The rows of a group lie close to one hidden flat surface of 7 dimensions, which may be shifted away from zero. Surfaces can cross.
(in the rows, 100 means zero)
Some rows, each with its group after it:
94; 119; 127; 91; 118; 110; 91; 115; 102; 105; 91; 109; 116	(1)
85; 94; 129; 105; 105; 112; 88; 95; 105; 95; 104; 101; 149	(0)
89; 90; 90; 146; 104; 90; 99; 93; 99; 115; 81; 97; 83	(3)
89; 108; 101; 124; 115; 94; 51; 105; 117; 90; 61; 81; 106	(1)
87; 111; 106; 121; 97; 110; 107; 149; 76; 101; 119; 77; 87	(2)
82; 88; 123; 136; 101; 114; 97; 103; 107; 80; 61; 75; 109	(2)
100; 65; 88; 130; 77; 103; 85; 98; 100; 107; 117; 70; 90	(2)
69; 118; 138; 109; 96; 142; 103; 141; 89; 108; 107; 84; 108	(2)
115; 85; 113; 71; 80; 89; 110; 99; 123; 87; 115; 91; 131	(3)
91; 120; 81; 90; 74; 90; 115; 104; 111; 98; 119; 98; 90	(1)
91; 95; 121; 72; 95; 86; 91; 120; 106; 104; 141; 117; 140	(3)
112; 78; 118; 80; 85; 107; 103; 122; 96; 127; 128; 95; 95	(3)
107; 98; 102; 127; 119; 93; 108; 125; 84; 94; 67; 81; 88	(2)
99; 97; 125; 97; 115; 104; 76; 86; 123; 105; 63; 105; 107	(1)
92; 106; 93; 103; 103; 91; 92; 111; 85; 83; 147; 98; 134	(0)
76; 87; 94; 105; 92; 60; 106; 112; 111; 80; 91; 118; 110	(1)
61; 100; 114; 109; 107; 76; 55; 127; 120; 86; 81; 109; 114	(1)
98; 110; 106; 97; 86; 104; 129; 76; 135; 88; 81; 97; 96	(3)
92; 104; 68; 102; 88; 69; 81; 80; 107; 102; 92; 114; 120	(0)
106; 106; 83; 82; 91; 90; 109; 73; 116; 74; 98; 101; 113	(3)
105; 93; 103; 100; 92; 104; 107; 99; 103; 107; 118; 95; 94	(0)
108; 87; 92; 109; 87; 100; 107; 116; 91; 126; 114; 91; 68	(0)
127; 80; 99; 62; 95; 101; 96; 123; 80; 94; 120; 90; 111	(3)
118; 100; 81; 103; 110; 74; 122; 108; 96; 80; 91; 92; 72	(2)
81; 129; 118; 88; 117; 102; 88; 135; 83; 107; 125; 115; 128	(1)
87; 130; 88; 103; 75; 109; 118; 119; 95; 111; 118; 90; 84	(0)
95; 128; 86; 100; 83; 108; 95; 102; 117; 102; 104; 82; 86	(1)
97; 104; 113; 101; 90; 116; 115; 119; 98; 110; 117; 90; 91	(0)
94; 96; 99; 96; 86; 100; 104; 95; 113; 84; 122; 95; 95	(2)
76; 115; 102; 89; 126; 70; 85; 133; 84; 85; 116; 132; 113	(0)
104; 79; 120; 109; 79; 129; 104; 69; 126; 111; 73; 81; 93	(2)
92; 103; 114; 109; 126; 84; 99; 100; 105; 67; 75; 108; 123	(0)
83; 96; 137; 74; 97; 120; 99; 80; 133; 91; 101; 124; 120	(2)
69; 92; 112; 69; 76; 81; 97; 98; 139; 97; 107; 130; 94	(1)
76; 134; 129; 78; 99; 105; 120; 136; 105; 76; 115; 102; 129	(3)
82; 98; 109; 101; 107; 98; 93; 74; 113; 108; 92; 131; 101	(3)

New rows, each followed by its group:
72; 136; 81; 104; 71; 101; 88; 106; 94; 108; 132; 97; 139	(0)
72; 125; 100; 99; 93; 91; 103; 110; 111; 115; 53; 120; 90	(0)
123; 57; 111; 130; 105; 105; 94; 109; 82; 104; 131; 66; 111	(0)
111; 84; 90; 112; 75; 75; 106; 92; 119; 105; 117; 83; 116	(3)
97; 129; 102; 106; 130; 84; 113; 118; 71; 83; 100; 113; 151	(1)
99; 111; 126; 77; 107; 114; 128; 104; 111; 74; 126; 104; 101	(0)
72; 98; 87; 149; 102; 71; 82; 102; 95; 118; 117; 114; 107	(3)
99; 109; 82; 85; 100; 89; 103; 62; 114; 68; 89; 113; 118	(3)
80; 106; 92; 136; 102; 91; 115; 121; 99; 44; 90; 69; 93	(2)
69; 112; 104; 104; 103; 81; 82; 128; 90; 109; 145; 121; 132	(3)
110; 74; 95; 110; 82; 88; 95; 102; 112; 124; 93; 87; 71	(1)
101; 74; 112; 81; 81; 109; 114; 79; 132; 90; 119; 103; 76	(2)
102; 95; 84; 101; 84; 97; 93; 96; 96; 111; 137; 96; 108	(0)
105; 95; 104; 75; 94; 93; 115; 95; 121; 123; 76; 127; 47	(0)
99; 97; 122; 90; 102; 112; 106; 85; 118; 98; 81; 105; 104	(2)
76; 88; 110; 124; 100; 85; 80; 140; 105; 101; 74; 91; 87	(1)
95; 83; 112; 118; 104; 82; 112; 120; 102; 98; 64; 98; 93	(1)
89; 86; 106; 85; 84; 100; 109; 104; 117; 81; 147; 102; 76	(2)
86; 102; 130; 105; 105; 116; 120; 136; 96; 95; 101; 90; 80	(2)
91; 84; 112; 117; 97; 79; 85; 144; 85; 118; 133; 95; 126	(3)
91; 109; 127; 68; 105; 110; 118; 117; 110; 103; 119; 122; 82	(0)
121; 105; 95; 110; 101; 116; 87; 115; 83; 136; 114; 79; 88	(1)
96; 91; 123; 101; 113; 102; 98; 85; 120; 83; 66; 107; 114	(2)
98; 107; 111; 98; 125; 91; 113; 131; 89; 76; 115; 108; 88	(0)
84; 119; 69; 115; 90; 91; 65; 90; 82; 97; 127; 92; 154	(2)
113; 93; 130; 89; 107; 115; 134; 116; 112; 106; 79; 97; 59	(2)
86; 99; 95; 104; 117; 70; 78; 78; 108; 73; 88; 123; 143	(3)
92; 105; 88; 111; 50; 124; 97; 87; 109; 141; 110; 77; 107	(0)
97; 113; 81; 98; 89; 89; 110; 98; 105; 100; 105; 101; 84	(0)
113; 76; 115; 78; 78; 97; 102; 104; 115; 120; 128; 100; 110	(3)
94; 64; 139; 114; 97; 126; 100; 117; 106; 116; 94; 87; 78	(2)
91; 136; 82; 100; 75; 119; 108; 97; 97; 97; 122; 81; 107	(2)
105; 78; 127; 80; 98; 104; 87; 100; 115; 134; 101; 119; 95	(1)
128; 83; 65; 94; 90; 75; 99; 64; 113; 92; 106; 100; 90	(2)
98; 82; 84; 89; 92; 77; 78; 99; 99; 137; 110; 128; 86	(0)
110; 59; 82; 100; 65; 82; 87; 90; 120; 134; 107; 95; 62	(1)
108; 110; 98; 65; 106; 106; 107; 112; 85; 63; 95; 96; 119	(3)
99; 62; 92; 122; 88; 68; 118; 132; 79; 119; 103; 99; 83	(1)
105; 130; 93; 110; 109; 117; 68; 117; 91; 118; 112; 77; 101	(1)
92; 111; 85; 113; 91; 104; 113; 93; 99; 105; 104; 101; 78	(3)
93; 114; 67; 103; 86; 75; 95; 76; 113; 91; 85; 107; 104	(0)
113; 82; 111; 99; 84; 89; 118; 77; 138; 94; 79; 88; 108	(3)
105; 116; 114; 98; 98; 121; 105; 129; 86; 133; 116; 87; 85	(1)
116; 66; 90; 108; 101; 72; 91; 89; 100; 114; 92; 110; 105	(1)
108; 87; 69; 131; 77; 89; 88; 89; 91; 109; 115; 71; 116	(0)
120; 92; 78; 120; 88; 96; 117; 95; 98; 98; 104; 76; 78	(0)
121; 81; 112; 102; 113; 104; 120; 96; 103; 72; 121; 85; 95	(0)
115; 78; 96; 96; 77; 79; 99; 94; 117; 106; 123; 87; 116	(3)
84; 96; 117; 118; 84; 112; 92; 96; 110; 131; 56; 91; 113	(0)
119; 108; 104; 42; 100; 124; 118; 107; 89; 68; 94; 97; 102	(3)
103; 112; 88; 104; 77; 115; 119; 118; 90; 110; 122; 75; 73	(2)
99; 111; 93; 89; 100; 88; 125; 83; 127; 85; 65; 113; 69	(0)
88; 100; 73; 138; 87; 96; 58; 89; 80; 104; 109; 76; 150	(2)
102; 103; 119; 96; 69; 149; 106; 100; 100; 148; 106; 82; 89	(2)
112; 92; 86; 101; 83; 97; 111; 64; 126; 100; 78; 92; 87	(0)
113; 102; 115; 58; 103; 125; 110; 142; 70; 92; 111; 96; 95	(3)
88; 126; 96; 84; 76; 91; 113; 119; 104; 91; 149; 97; 124	(3)
79; 115; 84; 112; 81; 89; 89; 119; 116; 92; 100; 85; 86	(1)
101; 110; 103; 106; 108; 102; 115; 119; 87; 71; 136; 84; 109	(0)
111; 106; 92; 119; 77; 127; 109; 85; 102; 119; 79; 64; 93	(2)
115; 67; 109; 92; 95; 105; 84; 73; 114; 123; 94; 109; 101	(2)
114; 96; 63; 99; 93; 74; 106; 101; 97; 100; 118; 103; 61	(0)
118; 75; 118; 74; 94; 115; 78; 78; 107; 151; 106; 121; 108	(2)
131; 55; 93; 88; 91; 100; 90; 99; 86; 122; 106; 93; 84	(3)
85; 97; 78; 120; 94; 73; 77; 111; 90; 125; 77; 107; 103	(0)
109; 116; 70; 120; 90; 96; 91; 126; 74; 120; 129; 73; 91	(1)
88; 120; 110; 83; 93; 124; 124; 81; 118; 101; 93; 116; 77	(3)
